There are 7 hidden switches. A switch that is on adds its own fixed numbers to the row, and there is some noise. The rows also spread widely along 11 directions, which tell nothing about the answers.
In the rows, zero is written as 128.
Known rows, each followed by its switches (1 for on, 0 for off):
124 125 114 135 140 138 119 149 113 123 134 162 124 132 147 138 139 145
 124 131 112 130 152 156 120 83 156 115 145 => 0 0 0 0 1 0 1
107 101 115 148 143 163 165 121 111 120 127 115 130 130 113 138 134 171
 119 168 119 128 94 137 140 123 129 136 167 => 0 0 0 1 0 1 1
114 104 114 152 138 142 156 136 101 115 118 126 134 125 125 150 122 170
 131 141 131 137 87 111 133 127 136 124 155 => 1 0 1 1 0 1 1
103 106 102 131 111 146 118 121 108 105 158 131 133 119 146 156 124 144
 133 118 137 135 142 140 147 112 161 101 135 => 1 0 1 1 1 1 1
111 146 102 88 162 133 152 136 92 122 138 172 145 116 133 142 100 158
 107 147 133 99 120 134 156 133 162 129 128 => 1 1 1 1 0 0 0
126 142 132 136 185 107 146 143 127 132 124 163 106 143 136 150 134 142
 124 157 80 125 163 145 144 106 128 148 147 => 0 0 0 1 0 0 0
114 150 103 110 142 138 136 94 124 128 157 162 162 112 149 176 146 111
 147 145 132 139 174 151 137 124 148 130 131 => 1 0 0 1 0 1 1
108 138 128 113 153 102 121 147 115 119 120 122 145 107 153 149 119 126
 132 142 152 137 112 121 127 125 140 128 129 => 0 0 0 0 0 1 0
133 133 108 126 122 166 141 120 100 129 116 130 168 103 140 146 140 160
 104 142 139 124 122 148 88 132 167 114 159 => 0 0 1 1 0 1 0
121 120 110 126 142 153 131 119 101 100 171 108 133 127 117 155 124 152
 116 144 115 128 125 165 155 119 169 125 137 => 0 1 1 1 0 1 1
147 152 115 143 142 151 133 133 121 142 120 141 141 119 142 141 125 137
 114 135 137 132 108 115 100 94 142 114 148 => 1 0 0 1 0 0 1
170 126 110 147 129 170 141 127 116 151 126 163 117 149 128 132 135 175
 82 119 100 104 149 135 112 92 168 114 154 => 1 1 1 1 0 1 0
114 118 111 88 132 144 145 134 89 142 135 162 122 135 133 107 85 183 86
 135 139 74 113 127 164 153 161 118 138 => 0 1 1 1 1 0 1
118 107 82 136 129 185 148 154 98 116 175 142 151 147 106 121 154 168
 112 159 100 133 123 204 117 63 224 143 163 => 0 0 1 0 1 0 1
79 112 87 99 132 102 156 160 127 167 104 161 171 130 143 130 119 154 128
 166 174 133 100 110 119 118 167 162 162 => 1 1 0 0 1 0 0
112 87 94 137 119 168 152 111 120 126 167 102 145 139 112 136 133 165
 129 149 140 141 93 135 156 120 161 140 157 => 1 1 0 1 0 1 1
167 153 146 114 160 117 121 155 107 137 150 123 109 144 138 106 103 141
 91 115 115 106 123 129 138 128 178 127 113 => 0 0 1 0 0 1 0
161 137 123 128 134 145 161 143 99 165 90 121 173 124 129 109 125 168
 106 152 164 127 48 99 77 150 160 141 171 => 1 0 0 0 0 1 1
182 164 146 146 149 161 119 123 100 124 136 96 149 114 127 139 149 126
 102 130 115 138 121 154 88 115 161 110 152 => 1 0 0 0 0 1 1
124 114 132 145 131 133 135 141 97 114 114 108 139 120 123 141 133 157
 114 130 112 137 127 144 111 127 144 126 166 => 1 0 1 0 0 0 1
143 103 133 138 158 144 149 136 107 115 141 102 138 130 133 141 139 165
 140 157 136 155 75 123 139 160 142 128 160 => 0 0 0 1 1 1 0
132 159 123 102 120 104 113 115 124 167 118 160 142 120 173 137 112 124
 111 116 149 108 165 109 117 149 145 122 126 => 0 0 0 1 0 1 1
105 120 125 121 136 147 139 128 103 107 135 112 160 103 137 152 135 133
 123 147 142 143 125 151 126 126 150 118 155 => 1 0 1 0 1 0 0
154 150 113 120 142 145 173 115 130 183 120 185 138 146 140 128 127 154
 98 142 122 103 156 118 116 131 158 147 144 => 1 0 1 1 0 1 0

New rows, each followed by its switches (1 for on, 0 for off):
163 131 141 130 155 137 124 111 117 126 147 135 124 134 146 151 142 135
 126 128 118 126 150 135 135 133 131 121 136 => 0 1 0 0 0 1 1
150 142 111 132 151 118 151 150 108 148 125 161 143 140 142 139 119 159
 123 134 131 130 101 104 117 132 169 141 140 => 1 0 1 1 0 1 1
135 113 125 149 134 137 126 130 129 120 160 98 144 134 141 152 155 122
 149 139 137 172 117 135 126 107 155 130 151 => 1 0 0 0 1 1 1
145 155 136 136 170 147 145 126 119 118 155 133 137 123 136 154 143 116
 125 162 116 139 134 155 122 105 148 132 144 => 0 0 1 0 1 0 1
94 105 105 128 113 174 151 118 120 139 134 117 135 124 117 116 125 153
 93 146 134 117 129 152 141 87 155 128 147 => 1 0 0 0 0 1 0
167 150 152 126 183 108 153 156 86 133 113 126 131 136 125 128 118 157
 121 152 119 128 75 106 128 165 139 146 147 => 1 0 0 0 0 1 1
175 120 131 158 138 172 131 124 123 139 160 101 130 148 129 122 154 150
 113 141 110 148 114 151 111 118 167 128 167 => 0 0 0 1 1 0 1
138 124 134 120 142 135 132 136 96 129 138 130 131 134 128 126 131 153
 115 135 119 121 127 146 138 139 161 125 151 => 1 0 0 0 1 1 1
118 153 110 123 137 169 148 109 129 140 158 127 130 120 127 128 102 122
 93 140 134 114 127 128 147 92 150 124 126 => 1 0 1 1 0 0 1
148 137 144 121 140 151 121 120 91 110 146 109 146 115 137 145 139 133
 107 132 120 122 147 167 118 150 162 110 147 => 0 0 1 0 1 1 1
118 122 115 145 155 112 121 157 126 108 146 158 117 129 160 155 127 128
 148 130 134 152 119 116 134 78 144 116 124 => 0 0 1 0 1 0 1
94 135 126 105 127 136 151 118 118 146 114 136 139 116 131 127 110 134
 88 141 127 102 161 138 137 126 136 135 145 => 1 0 1 0 0 0 0
181 106 101 155 167 163 127 151 103 97 207 148 125 158 137 150 160 164
 175 128 114 172 87 141 152 100 195 117 128 => 1 0 0 1 1 1 1
109 143 125 117 123 121 109 124 114 119 145 111 139 113 140 140 115 113
 105 112 123 124 166 151 134 110 155 120 129 => 1 0 1 0 0 0 1
140 114 125 135 130 115 112 156 125 139 151 124 115 148 156 118 117 142
 132 117 147 139 104 107 139 112 167 124 125 => 0 0 0 0 1 1 1
158 147 136 118 160 139 126 141 111 126 177 75 147 125 140 115 115 122
 128 151 169 152 48 116 136 140 176 132 125 => 0 0 0 0 1 1 1
148 111 137 142 152 142 122 135 102 104 141 117 128 129 132 147 157 154
 128 134 101 140 141 164 127 123 153 120 149 => 0 0 0 0 0 1 0
136 136 86 134 142 159 162 127 135 154 152 151 147 137 132 137 118 144
 118 152 155 135 87 103 123 81 164 143 139 => 1 1 1 1 0 0 1
139 157 120 120 148 140 114 121 111 124 155 160 118 127 147 145 127 131
 111 121 105 108 170 154 141 102 155 109 118 => 0 0 0 1 0 1 1
126 162 107 110 154 159 148 100 120 133 159 183 130 116 145 149 117 122
 118 136 127 105 161 134 152 105 140 117 112 => 1 0 1 1 0 0 1
126 149 122 124 144 147 151 145 91 127 115 120 148 117 115 124 115 156
 84 157 121 105 103 154 107 119 168 134 153 => 0 0 1 0 0 1 1
128 138 138 122 159 88 130 110 134 129 128 124 150 114 164 185 133 112
 160 150 154 156 130 96 131 165 105 138 142 => 0 1 0 1 0 1 1
132 117 134 144 136 163 166 101 124 139 112 109 140 117 133 147 135 151
 107 157 129 128 123 125 115 144 117 128 164 => 0 0 1 1 0 1 0
167 135 121 137 147 188 137 121 82 105 137 136 141 114 129 145 146 171
 99 135 108 113 121 166 105 118 170 97 148 => 0 0 1 1 0 1 0
140 152 133 85 149 113 116 106 111 129 155 147 128 123 156 148 108 131
 106 118 128 97 175 134 163 169 150 117 110 => 0 1 1 1 0 1 0
128 96 117 124 163 179 163 124 79 90 161 144 125 132 101 137 150 184 130
 154 96 119 117 177 171 127 159 123 146 => 1 0 0 0 0 1 0
86 135 97 100 119 74 125 139 151 179 122 141 157 138 154 139 109 123 116
 135 151 136 159 111 129 127 161 165 149 => 1 1 0 1 0 0 0
153 127 106 107 132 173 132 108 100 116 174 124 159 114 141 136 132 147
 123 120 149 132 113 137 140 150 180 110 128 => 1 0 1 1 0 0 0
169 114 145 148 133 120 108 151 107 126 134 126 107 147 152 129 132 157
 118 101 112 131 137 125 121 132 160 108 140 => 0 0 1 0 1 1 1
127 110 139 116 143 125 135 137 101 126 127 111 128 127 134 114 115 159
 120 136 136 125 90 115 144 162 134 131 146 => 0 0 0 0 0 0 1
120 103 130 137 122 118 111 159 95 123 107 122 131 129 136 125 129 166
 117 118 121 131 123 135 115 127 155 115 167 => 1 0 0 0 1 0 1
93 105 116 122 152 140 145 158 102 107 121 135 123 115 136 131 110 163
 122 158 154 125 72 121 148 103 139 114 137 => 0 0 0 0 1 1 0
156 103 125 145 171 126 119 158 90 90 172 131 101 152 126 155 136 171
 149 128 96 145 102 138 167 124 161 115 140 => 1 1 0 1 1 1 1
73 95 86 116 113 128 127 144 94 108 133 136 155 109 139 146 122 171 138
 142 152 130 98 139 139 128 165 123 144 => 0 0 0 1 0 1 1
186 146 132 143 167 154 159 122 139 143 161 128 153 136 155 148 158 117
 142 155 150 165 105 113 103 117 160 138 139 => 0 0 1 0 1 1 0
134 126 134 131 153 161 151 117 116 117 159 99 132 120 136 135 117 129
 124 154 158 135 78 117 146 126 137 121 129 => 0 0 1 0 1 1 1
174 155 133 156 150 140 129 148 108 134 138 133 121 143 136 143 135 142
 104 127 93 130 140 146 104 103 173 121 150 => 1 0 1 1 1 1 1
129 133 148 116 177 130 154 128 105 122 147 97 127 127 128 133 115 145
 120 171 132 129 89 126 162 171 135 138 144 => 0 0 0 1 1 1 0
153 146 117 150 142 148 126 156 119 148 113 153 126 139 139 133 135 148
 90 146 117 117 131 146 86 59 167 117 159 => 0 1 0 0 1 1 1
145 140 121 133 136 166 121 109 118 118 140 158 128 107 164 166 141 130
 114 123 130 121 169 145 117 96 144 82 127 => 0 0 1 1 1 1 0
144 143 123 139 151 159 137 122 106 122 145 121 135 120 132 146 129 141
 120 141 131 136 102 129 129 115 146 116 140 => 1 0 0 1 0 1 1
126 144 124 130 138 135 130 127 123 151 131 127 119 137 129 127 115 139
 87 131 107 113 153 140 136 105 155 130 139 => 1 0 0 1 0 1 0
140 117 128 131 155 142 147 129 115 118 144 141 118 133 141 133 124 149
 134 134 133 128 105 114 148 128 131 123 127 => 0 0 1 0 0 0 1
99 127 122 138 159 129 180 118 133 147 116 133 130 132 126 146 125 147
 123 185 127 127 107 115 141 130 110 156 160 => 0 0 0 1 0 1 1
136 117 135 96 166 110 144 140 104 132 160 140 136 146 136 123 131 149
 141 143 122 134 127 136 168 173 163 151 138 => 1 0 0 0 1 0 0
103 147 128 112 134 125 110 124 122 118 149 112 128 111 150 147 98 107
 101 133 152 117 139 134 144 99 146 110 121 => 0 1 1 0 1 1 1
152 110 142 122 167 151 142 138 106 118 188 96 109 150 119 108 125 154
 116 147 116 131 95 146 179 141 170 137 129 => 0 0 0 0 1 1 0
161 109 135 168 129 155 138 143 128 154 114 121 109 156 125 113 148 168
 89 131 93 128 142 144 102 87 155 133 167 => 0 0 0 0 0 1 0
130 141 126 129 129 153 130 131 118 143 139 104 142 124 136 119 121 131
 98 147 141 126 114 146 114 104 164 125 148 => 0 0 0 0 1 1 1
175 118 141 126 158 145 158 124 117 148 127 144 145 137 153 135 154 157
 139 154 147 139 100 109 113 163 137 131 157 => 0 0 0 0 1 1 0
140 151 136 105 185 81 124 150 115 121 160 162 120 141 151 142 121 122
 154 135 119 136 136 122 165 138 145 146 112 => 0 0 0 0 0 0 1
131 137 101 142 130 142 145 151 111 146 134 150 144 140 129 139 130 156
 107 145 113 127 130 147 105 93 190 138 159 => 1 0 1 1 1 1 1
112 112 130 119 146 97 118 153 93 113 115 141 126 123 146 146 122 170
 125 126 111 117 136 136 142 159 146 122 145 => 0 0 0 1 0 1 0
105 115 108 126 116 141 123 136 108 117 127 151 150 110 153 149 127 143
 131 124 153 135 132 129 116 103 151 103 144 => 1 0 1 0 1 0 1
145 119 150 132 172 128 143 142 105 116 117 130 116 124 140 132 129 159
 125 142 122 129 101 119 137 142 117 121 146 => 0 0 0 0 0 0 0
104 88 106 128 135 114 132 146 102 97 155 134 157 128 146 166 154 154
 170 143 134 161 125 150 137 138 171 133 151 => 0 0 1 0 1 1 1
125 121 107 140 132 161 159 141 114 145 112 135 150 131 118 128 141 163
 101 159 125 130 113 146 104 87 166 139 165 => 1 0 0 0 0 1 0
114 138 111 121 155 132 140 129 95 100 165 108 184 106 130 177 143 126
 150 165 138 166 110 159 122 143 177 137 153 => 1 0 1 1 1 1 1
122 113 127 110 134 132 147 119 106 129 135 112 141 123 138 133 117 159
 113 138 139 122 114 121 147 176 150 134 142 => 0 0 1 1 0 1 0
131 132 128 128 163 154 153 118 129 138 172 135 104 152 124 119 121 138
 108 157 101 116 138 147 171 113 143 141 138 => 0 0 0 1 1 0 1
196 113 107 145 139 159 136 129 133 149 176 191 125 163 168 135 159 149
 152 110 137 143 136 114 121 101 182 117 119 => 0 0 1 0 1 1 1
129 116 123 128 129 160 118 124 111 113 191 82 134 131 129 125 130 130
 126 131 137 148 108 152 156 110 180 119 132 => 1 0 0 0 1 1 1
115 90 118 141 113 131 145 112 135 131 140 103 161 128 141 157 153 137
 146 133 148 168 138 126 122 140 151 143 157 => 1 0 1 0 0 1 0
177 143 136 150 150 104 92 162 106 127 121 142 115 142 155 154 137 154
 114 114 100 131 144 134 99 113 163 105 153 => 0 1 0 1 1 1 1
144 134 128 134 166 97 139 165 125 146 117 122 138 144 135 136 128 152
 116 154 129 143 97 116 112 119 159 156 154 => 0 1 0 0 0 1 0
